The first 9 rows are patterns. Each new row is the sum of 2 different patterns, raised or lowered, with some noise. Before adding, each is slid sideways (what falls off one end comes back at the other), maybe read backwards, and multiplied by a number that may be negative. Names go in the order of the patterns.
Some rows, each with the names of its patterns after it:
[-20  -6   0  21   7 -10   4 -13  -8 -12  -8  -1 -16  43   7 -16  -8 -15
 -15  -7 -11 -28   7  24   9  22  -1  -3 -18]  q36
[ 22  -6   2 -36 -10   7 -13  -3 -30  -5 -12  -2  11  -9  -3  21   2  -9
   5  13  23  -1 -18  16   8 -16 -16   7  -7]  q252
[  0  19  10  -9  -6  -2   4 -28   0  12 -24 -23 -17  12  12 -24   9  15
  20  -3  11 -24 -14 -17  -2  36  16  -2  -2]  q396
[  0   5  -3 -26 -27 -21  14   0  -7  21   5  -8 -20   1   2  -2   7   7
 -27 -22  -7  -8   1  13  -1   5  -5   5  -7]  q319
[ 13 -10  30  32  19 -10 -13   4   0 -10  22 -11 -24 -11 -14  -4  -8 -24
  15 -38  18 -21  14   5 -25 -15  10 -12 -16]  q549
[ 16 -28  23  -8 -12   5 -19 -13   4  18   5 -27 -19  -2  -6   2   8   3
  23  15  -3   0  -8   5   4 -22  10 -13  -2]  q983
[ -2  -3   6   3 -15 -10 -36  -1   6  -2 -11   3   2   4  19  -2   1  -7
  -6   7   4  -1  -5  -6  -3  25   7 -19   2]  q210
[ -9  34  35   2 -36  -4  -5  20  16  -9 -10  -9 -14   6  27  -5   3  -4
  -4  17  -2  11  -3 -21  11  22   5 -19  -8]  q347
[  8   7   3   2   4  15   5 -30 -29 -10  43 -33  15 -19  11   8 -22   0
  13  19   3 -13  -2 -13 -15   2 -11  -9  -5]  q559

New rows. What belongs after each?
[  2  25  30  13 -26 -18 -19  16  11  -2  23  16  11  -2  18  13  11  29
  20 -35 -31   0  37 -12  37  -4  27  13  -1]  q319 q559
[  4  -7 -17 -73 -40   8  -1 -23 -12 -30   8  11  -9 -34 -32  -4 -15 -30
  -9 -37 -20  -8 -27   8 -37 -34 -19 -46 -17]  q983 q347
[  9   5   1 -35 -45  -1   5  -9 -24 -16  -3  28  14 -11 -50 -10 -19 -11
   7 -31 -21  -6 -47  11   5 -30  -4 -32 -25]  q983 q347
[-19 -14 -20 -22   2 -25 -22 -23 -18 -20  -8   9 -25 -24  -3  -5  -5 -31
 -17 -10 -33  26 -22   6   1 -40  -5 -20 -24]  q36 q983
[ -3 -25 -28  -8   6  -6 -12 -17   4 -23 -21  13 -11   3   5 -26  24 -26
  10 -17  -7 -26 -10  21   2 -32 -11   0 -24]  q549 q983
[-19  -6 -65  29  -5  28  26 -17   5 -16  -5 -11 -12 -12 -25   4  26  21
 -37 -40 -12  -8 -19  13  10 -31 -15  14 -13]  q396 q549
[ 28   7  -8  17   7 -21   3  -6  -1  -9  12  -5 -27  13  -4  26   3  12
   5  -7  14  26 -19   2  35  19 -12  -7  -3]  q252 q210
[ 15  -5 -28  -4  -9  14  -8 -39   9  19  -8 -17  -2  -8  51  26  14 -36
   1  23   9  13 -26  -9 -19  -4  17  14 -20]  q252 q347
[-21 -23 -47 -56 -61 -10  -8 -42 -11 -13 -23 -34 -17 -27 -37 -38 -17 -11
 -35 -47 -28 -21 -13 -23 -29 -32 -20 -26 -37]  q396 q319
[ 14  46  -5 -24 -19 -14  24  -5  15  42  26   1  -2 -21  22   3  48  24
  15  21  10  45 -27  12  27   5  28  18  -4]  q36 q252
[  1   8 -31  22 -24   1   1 -17 -17 -14   5  -1 -16 -26 -45 -20   8  -5
   3 -21   2 -17 -17 -15  14  -4 -11 -14  -7]  q396 q559
[ 35   4  61  -2  55  30  32  48  23  20  46  24  25  12  33 -12 -12  14
  42  39  32  37  10  40  55  34  35  23  35]  q549 q559
[  2  -4  -1  14   7   6  34  17  -6  -3  11  12  12  17   2 -12 -18   3
  10   6  10   8  17   8  22   7   8  10   5]  q319 q210
[ 35   3  22   4  -1  28  12  -3  23  18  15  15  18  18   9  17   8  23
  23  12  24  16   9  -5   3  39  40  36 -20]  q36 q559
[ 34   9  23  21   9   3  -2 -10  24  12  12  47  37  16  27   5 -10  32
   4  11  16  20   7   6  25 -10 -16  -1  21]  q36 q396
[-24 -37 -35 -29 -24 -23 -48 -37 -39  -2  -1 -25 -62 -37 -34 -26 -20 -41
 -40 -35 -41 -33  -9 -14 -21 -24 -36 -24 -31]  q210 q347
[ -6  -6 -14 -26   4 -45  10 -30   3  -1 -21 -16   4  -9 -16  12  -6   5
   8   7  10 -35   9 -17  -8  21 -24 -27  -7]  q549 q559
[31 58 51 25 22 53 34  9 56 -5 91 17 23 11 41 56 41 47 41 26 41 32 26 32
 39  8  3 15 27]  q549 q559
[-12   9  26 -14  27  -9  -6  40  -4   9  20  16   9  18  33  39   3  31
   4   8  40  14  -9  26  22   3  38 -33  36]  q549 q983
[-15  18  21  -6  13   5 -27  39   5  19   4  16  43  -5  14 -22 -10  -7
  17  26   9 -11  12 -18 -31 -32  -5  30   6]  q36 q252
[-43 -20 -19 -65 -25  -8 -29 -39 -48 -16 -30 -52 -17 -20 -13 -34 -12 -43
 -33 -38 -23  10 -12 -50 -46 -31  20 -44 -24]  q396 q559
[-43 -41 -15 -26 -18 -13 -44  -2  -9  -2 -37 -26 -10 -17 -46   0 -28 -52
 -53 -52 -20 -30 -63  -5 -60 -10 -49  -6  -6]  q396 q549
[ 29  28  10  18  28  29  -9  -8 -13  15  51  -6  26   9   8  34  30  15
  22  24  19  13  26   8   3  24  12  33  22]  q210 q559
[-10   5  -5 -14 -11 -53 -12   7 -14   2 -12   4   5 -28  30 -68  -7 -16
 -12  14   7 -23   0  16 -35 -28 -50 -60 -36]  q36 q549
[ 10   8  21  26  38 -22  29   4  16 -21 -20  26   8  14  23  30  -7 -22
 -37 -28  -9  15  -1  -8  10  21 -21  12  47]  q396 q549
[-25  -7  -2 -24   5 -51  14   0   2  15  -7 -10 -33 -20  11 -10  16   6
 -17   0   5  15  12 -19   7 -26  23  12 -23]  q36 q549
[ 15  18   8  26  11  27  14 -17   9  23  17 -19  -8  -1  33  44  29 -15
   3 -12  33  33 -13  13 -24  31   7  11 -18]  q347 q559
[ -3  -7   4  13  13  16   0 -15  -1  15   9  17 -23   4   8  24   3   2
 -15  -9   5  -2  18  30  10   2   5   5   1]  q36 q347
[-15   8   7  32  20  -1  20  -7  -9  -4  -5   9  -2  37  -4 -56 -31  14
   6   4 -23   6  -4   9  15 -12 -10  25  -3]  q252 q559
[ -7  22 -11   5  21  15  -2  13 -10  16   3  19   9  18  15   9  33   5
  11  15   1  38  12 -13   3  21   0  -8 -10]  q252 q210
[-20 -31 -18  -8 -32  -7 -62 -16   9  24 -29 -30  -1 -18 -26 -19 -13  10
  -8 -14  -4   4 -16 -23   2 -23 -14 -31 -10]  q252 q559
[-34  11   0  18   1 -21   3  26  22  -1  -3   6 -14  -4  13  -4  14   4
  20   7  21  30   6  20  -5 -15 -25   1  52]  q252 q559
[ -2 -27 -26 -22 -33 -62 -13  -6 -29 -41 -36  16 -14 -26  -8 -13  24 -39
   6 -29 -36 -13  -4  14 -16 -19   9   1   2]  q396 q983
[ 25  18   9  17  -5 -10  29  22  15  13   3  16  27  10  12  35  22  10
  24  13  18  26   8  25  15   4  18  10   8]  q210 q347
[ 14 -20  28  -9  12   3 -14  -4  -3  10  11  -7  15  -6 -14  23  -6   8
   5   2  32  34   0 -17  -1  15  50   6  -4]  q983 q210
[ -5 -25  -7  14 -15  10 -27  -6  -4  29  43  18  -9  19   9 -22   4  22
  42   5 -17  21   4 -16  18  33   8  35   0]  q252 q319
[ -8 -19 -25  -9 -17 -31 -23   1 -49 -27 -16 -24  -9  14 -16 -14  -4 -18
   1 -26   5  -9 -39 -32 -31  16  -7 -30  17]  q319 q549
[ 10  48  19  20   1  -4   9  10  18  13  -5 -14   8  15  30  26  -5   0
   6  19  20  11 -37  39  25  -4  -7 -16  -9]  q347 q559
[-21 -10  -9 -42 -17 -22 -26 -26 -32   0  22 -36 -33  -1  -3 -23   8 -31
 -18 -34  26  -6 -40   8   4  35  -9  -8 -17]  q252 q319
[  0  14   5  11   1   4  37  17  15   4  38  29  -1  34  14  30  -6   5
  43  -3  -9   5  14 -13  21  16  30   4 -29]  q252 q396
[ -6 -21 -48 -10 -11  -8  -7 -17 -12 -23   9 -15 -40 -12 -14  -6   3 -11
 -27 -35 -48 -30 -14  -2 -18  -8  -6  -8   5]  q36 q210
[ -4  15  -6   2  15  14  15 -13  -1  36   5  -8   7  10  -6  -6   5  -3
  -5 -29 -22   7  13   6  19  -3   5   4  -8]  q396 q210
[ 20 -22 -31  -4   7  18   2 -25 -53  -6  32  -8  -4 -39 -17  -3   4  12
   2  -9  -8   6 -10   1   9  -4  -1 -27   6]  q252 q347
[ 11  27 -20  30 -14  20  -3 -35   2  39   3 -18   3   6  26  30  51 -27
  13  11  -2   8  12   2  -3  -8  -3   7  17]  q549 q983
[-48 -33  -5  -8 -10   1  -6 -23  -7  -2 -10  -7  10 -10  -3  -7 -13 -23
 -19 -16 -15 -14   9 -17 -34 -13  23  19  15]  q319 q347
[  3  33   7  17  25  26   2  11   9  13   3   3   7  35  19  -4  10  16
  14  16  19  -3  -4 -26  10  31   5  -7  25]  q210 q559
[ 17  -4   9  17   5  41  26  32   7 -20  -5   5  -6 -17   0  23  47  52
 -44  37 -11  21  -8 -11  29  -1   4  12   8]  q36 q559
[-36   7  20 -18  13  -8   4  23 -30  11 -20  -7 -13 -29 -13 -10  23  21
 -14 -17 -26   0   9 -12  13 -12  57 -11 -29]  q983 q559
[ -1   0  -6  40 -27  22 -20 -13  19 -24   7 -13  -5  -1   0  26  22   6
  33  13  -6   8  -3  -7   9  15  18  -2 -20]  q252 q983
[ 2 -2 35 38  0  0 15 -4 24 22 26 11 -8 17 18 14  5 -7 15 20 33 25 28 38
 -4  0 27 21 15]  q36 q396
[-27  -1  10  20  21   9   3   6  36  39  38  15  14   7  -2   5  24   7
 -18  17  15   6  11  27  29  33   7   8  14]  q319 q210
[-38  -2  53 -17  19  -5  10  17 -10  20  18  19   1 -22 -16   5   5   8
   3   0 -11   7  16  29   1   9  39  -8 -39]  q319 q559
